There are 4 ways to turn a row about zero (a turn may also mirror it). The second row of each pair is the first, turned, with some noise. The first 36 pairs use one turn. New pairs use 3 turns, one after the other, and a turn may come again.
Some pairs, each with its turns in order after it:
[ 30 -13 -27   0  23  22 -20 -27]
[ 16  37  -6 -26 -36  10  -1  16] : Z527

[ 13 -13  28 -28  -3 -14 -24 -30]
[  5  -1  16 -13  22   6 -49  13] : Z503

[ 20 -24 -26  19 -16  -1  25 -12]
[  1  29  16 -12 -34  19   8 -13] : Z126

[-10 -21   6 -26  30  -9  27  23]
[-14 -42  12  -3  31  12  17   4] : Z497

[ 26   1 -26  10  14  -3 -14  26]
[ -6   3  38  20 -20   8   7   8] : Z497

[ -3  13  21  -3  29 -17 -29 -24]
[ 16 -20  15 -22 -13 -21 -26 -19] : Z497

[ 24  10 -15 -27 -18 -11  13   6]
[-24  16   7 -16  -3  -8  32   9] : Z497

[-30  25  -1   4 -23  26  -5 -18]
[ 25  26 -28   3  10 -24 -11  11] : Z497

[-30 -14   1  29 -10 -25  25  27]
[ -1   2  13  17  47 -30 -10 -19] : Z527

[ 17 -19  18 -14 -27  21   9   0]
[  2  -5  19   7 -27  25 -19  17] : Z503

[-30 -19 -19 -28 -18  21  19 -26]
[-43 -19   8 -35 -23  -2   6 -11] : Z126

[  0  25 -14  15   3  25  14  28]
[  4  23 -36 -14   7   4  18  18] : Z126

[  1  28   9  13  30 -29  30  18]
[  0 -43   2 -11 -22   2   6  37] : Z497

[ 24   0 -30  -4 -13  25   9  -4]
[ 12   8  24  -5 -23   7 -22  19] : Z527

[-22  18  30  11   3  28 -12  15]
[ 35   7  -1  -6  17  10 -27  21] : Z497

[  7 -17 -10 -28   3  13  27  28]
[ 41 -23  25  -3  -6  -7  -3  -6] : Z527

[ -8   3  12  -7  24 -26  19 -25]
[-11 -39 -14 -17  -6 -19  -4  -6] : Z497

[-23   5  30 -28 -23 -18  27 -20]
[ 43  31  31 -10   0   0 -12   9] : Z503

[ -7  18 -24 -29  12 -22   3 -18]
[19 11 -6 -5 44  8 15  6] : Z503

[  8 -11 -11 -27 -24 -10   4 -10]
[  3  -4  14   9 -21  18 -13 -25] : Z527

[17 12 21 -3 19 -1 -3 28]
[  4 -11  27 -19  -1  18  -7  20] : Z497

[ 24   7  16   5  24  17  30 -16]
[ 33 -25 -24 -11 -18   6  -8  -2] : Z503

[-12   7  10 -17 -15 -19   7 -14]
[-11  -9   2  18   3  19   8 -20] : Z527

[  2  -6 -17 -30  25  19  28  19]
[-43  10 -26  15  -8  -1  21  -3] : Z126

[ 16  26   6   3  20   8  20 -11]
[  4  -2   5 -14  15  26  12  28] : Z527

[-29   8   1  21  -5  19  26 -23]
[-15  18  29  21  14  -2  24  19] : Z527

[-16  30  26  11  30  30  30 -16]
[-26  27  -3 -12  18 -36 -11  38] : Z126

[-21  12   5 -13  22   8 -21  20]
[ -6 -13  17  10  19  -4   5 -35] : Z503

[ 29 -11   6 -27 -20  28 -30  24]
[-25 -32  31  25  -3  29 -15  13] : Z503

[-10   6 -21  28 -28  27 -29 -16]
[-26  21 -22  45  -7  -2 -10   2] : Z503

[ 27  23   5 -12  12 -15   4 -17]
[-10  14  21  17  29  12   0   2] : Z126

[ 21  13  -6 -26  19  -5   7 -20]
[ 25 -18 -14  -9  26  14  -3  11] : Z503

[ -2 -29  26  -1  22   9 -28  -6]
[  2 -11  -5  17  -2 -27 -38 -19] : Z126

[ 26  -3  10  -2 -14 -27  -1  -1]
[-11  -7  -4 -18   5  16 -20 -21] : Z527

[-12  -9 -23  23  18 -29  -9 -12]
[  8  -7   9  13 -25  26 -25  22] : Z126

[ -2  26 -16   5  -9   3  25  20]
[  1  14 -13 -11   3  10  32  22] : Z126

New pairs. What belongs after each?
[-22  18  27  15  26  21  23  -6]
[ 29 -15   1  18  -5   0 -43 -16] : Z503 Z126 Z503

[ -9 -26  22 -23 -25 -30  27  -8]
[-32  20  12 -16 -21  42  -3  -5] : Z503 Z527 Z503

[-21 -13  -7   2  13  27  -5  29]
[ 18  23  10  -2 -32  -2 -21  -2] : Z126 Z527 Z497

[-23  14  27  26 -10  -9  22   6]
[-23  30   8  25   0  13  10  20] : Z527 Z527 Z126

[-16 -22  15  30 -30 -29  -3 -24]
[-47 -31  -5   9  -7  -9  -5  27] : Z497 Z527 Z527

[ 24 -16 -17  22  26 -25  -2  -2]
[ 16  14  14 -13  38   6  20 -13] : Z503 Z497 Z527

[ 19  12  13 -11  -7  20  -8  16]
[-14  10  15   1   0  -7 -10  29] : Z126 Z527 Z497

[ 29 -26 -22  -2  16  13 -14  14]
[ 12 -19 -12 -22  14 -37  10   3] : Z527 Z503 Z527

[-25 -13 -28   7 -25 -22  20 -30]
[  1 -14 -28 -40 -34 -10  13  15] : Z503 Z503 Z503

[-22   8  -6   2  14  26  18 -20]
[ 19  13   2   3  -1 -21 -29  20] : Z503 Z503 Z527

[-12  -4 -21 -13 -11  13  23 -19]
[  5 -16  -9  11 -32  -9 -16  18] : Z527 Z497 Z527

[ -5  19 -26  29   7  -6   6 -17]
[ 5 20 -5 12 22 10 -5 34] : Z503 Z126 Z497

[-28  19  28 -13  24  15  14  -7]
[-31  25  15  -3 -17 -22  16 -16] : Z497 Z527 Z497

[ -5  12 -29 -17  21  12  27  25]
[ 21  15 -13  35   7 -32   7   5] : Z503 Z497 Z527

[ -8   5   1 -23 -20 -13  25  -6]
[ 29 -18  -5  -2 -10  20  12   2] : Z497 Z503 Z503

[  5 -15 -13   7  21  23 -20  25]
[ -8   2   1 -30  34  17  -6   9] : Z503 Z503 Z126

[ 25   0  -2 -13  13 -11  18  14]
[-13  -2  -6 -14   7 -24   9 -23] : Z503 Z503 Z126

[ -2 -10 -21   7  -9  -2  18  16]
[ 15  10 -25  -6 -16   6   1   3] : Z497 Z497 Z126

[ -8 -23 -25   2  16  26 -14 -11]
[ 14   7 -12  -4 -21  19   8  35] : Z503 Z527 Z497

[-14  16 -30  -8  25  15 -18 -13]
[ 15  11   0  -5 -37  -4  31  11] : Z527 Z503 Z126

[-26 -16 -15  11  -3   8 -12 -26]
[32 -2 13 21  7 18 14  3] : Z503 Z497 Z126

[  2   1 -16  -6  20  -7  16 -22]
[-16   6  30   3 -12   3  -6   8] : Z126 Z497 Z497

[-18  23 -11 -17  30  21  11  -7]
[-24  11 -19  -6  18  27 -17 -17] : Z497 Z497 Z497

[-21  12   9 -15  14  17  18  10]
[-23  -4   8   8  19  18 -19   9] : Z527 Z126 Z527

[-16  17  -8  25 -17  -8 -11 -24]
[ 16   9 -14   3  34 -18 -14  10] : Z527 Z527 Z527

[-10 -17   7  11  30 -12  14  11]
[-24  21 -17   0  16   2  -1 -19] : Z527 Z527 Z126

[ 30 -28  19 -18   1  22   2   2]
[ 12   4 -23   4  32 -26   0 -18] : Z527 Z503 Z126

[-27 -18   3 -16  23 -24  29  -2]
[ -9  26 -29   1  27   2  24 -19] : Z126 Z527 Z527

[26 -6 -6 22 28 -2 13 13]
[ 20 -21  21 -28  11 -11  -7  10] : Z497 Z503 Z126

[  9 -18 -16 -19 -18  17  18 -26]
[  1  20  11 -26 -24 -25   5  16] : Z126 Z527 Z126

[  9  -2  16  -7   8  24 -24   1]
[  4   7  12 -11  13  10 -32  -3] : Z503 Z497 Z126

[  5  22 -13   6 -15  16 -16 -12]
[ 14   2  19 -12  -8 -14   1  24] : Z527 Z503 Z126

[ 14  16  27  14 -17   8  20 -13]
[ 11 -23  12  14 -30  18   8   6] : Z527 Z126 Z126

[ 19 -26  11   5  29   4 -14 -12]
[  5   7 -11  43   4  -9  -7  15] : Z126 Z527 Z527

[-19  19  -6  18 -19 -30  25 -30]
[ 20  -3  27  -2   2 -40  -3 -32] : Z126 Z503 Z126

[-25 -15   0 -19  17   1  -2  14]
[-19   4 -23  21 -14  -4 -12   8] : Z126 Z497 Z497

[  7   7  -4 -16 -10 -16  30  11]
[ 18   2  23  -4  -2 -16  24   9] : Z126 Z126 Z503

[-11  12  19  20  25  24 -16  26]
[ 16  22  -5 -36  10  21 -12 -22] : Z503 Z126 Z497

[ 10   6 -14  17   7  -2   5  25]
[ -5  11  -5 -20   8  -7  11  22] : Z503 Z503 Z497

[ 21  10 -25  12  19 -25   2 -10]
[ 20 -20 -24  -1  -7 -12 -20 -22] : Z497 Z527 Z497

[  1  20 -26  27 -13  13  16  13]
[-3 21  0  8 -3 27  6 35] : Z497 Z497 Z497

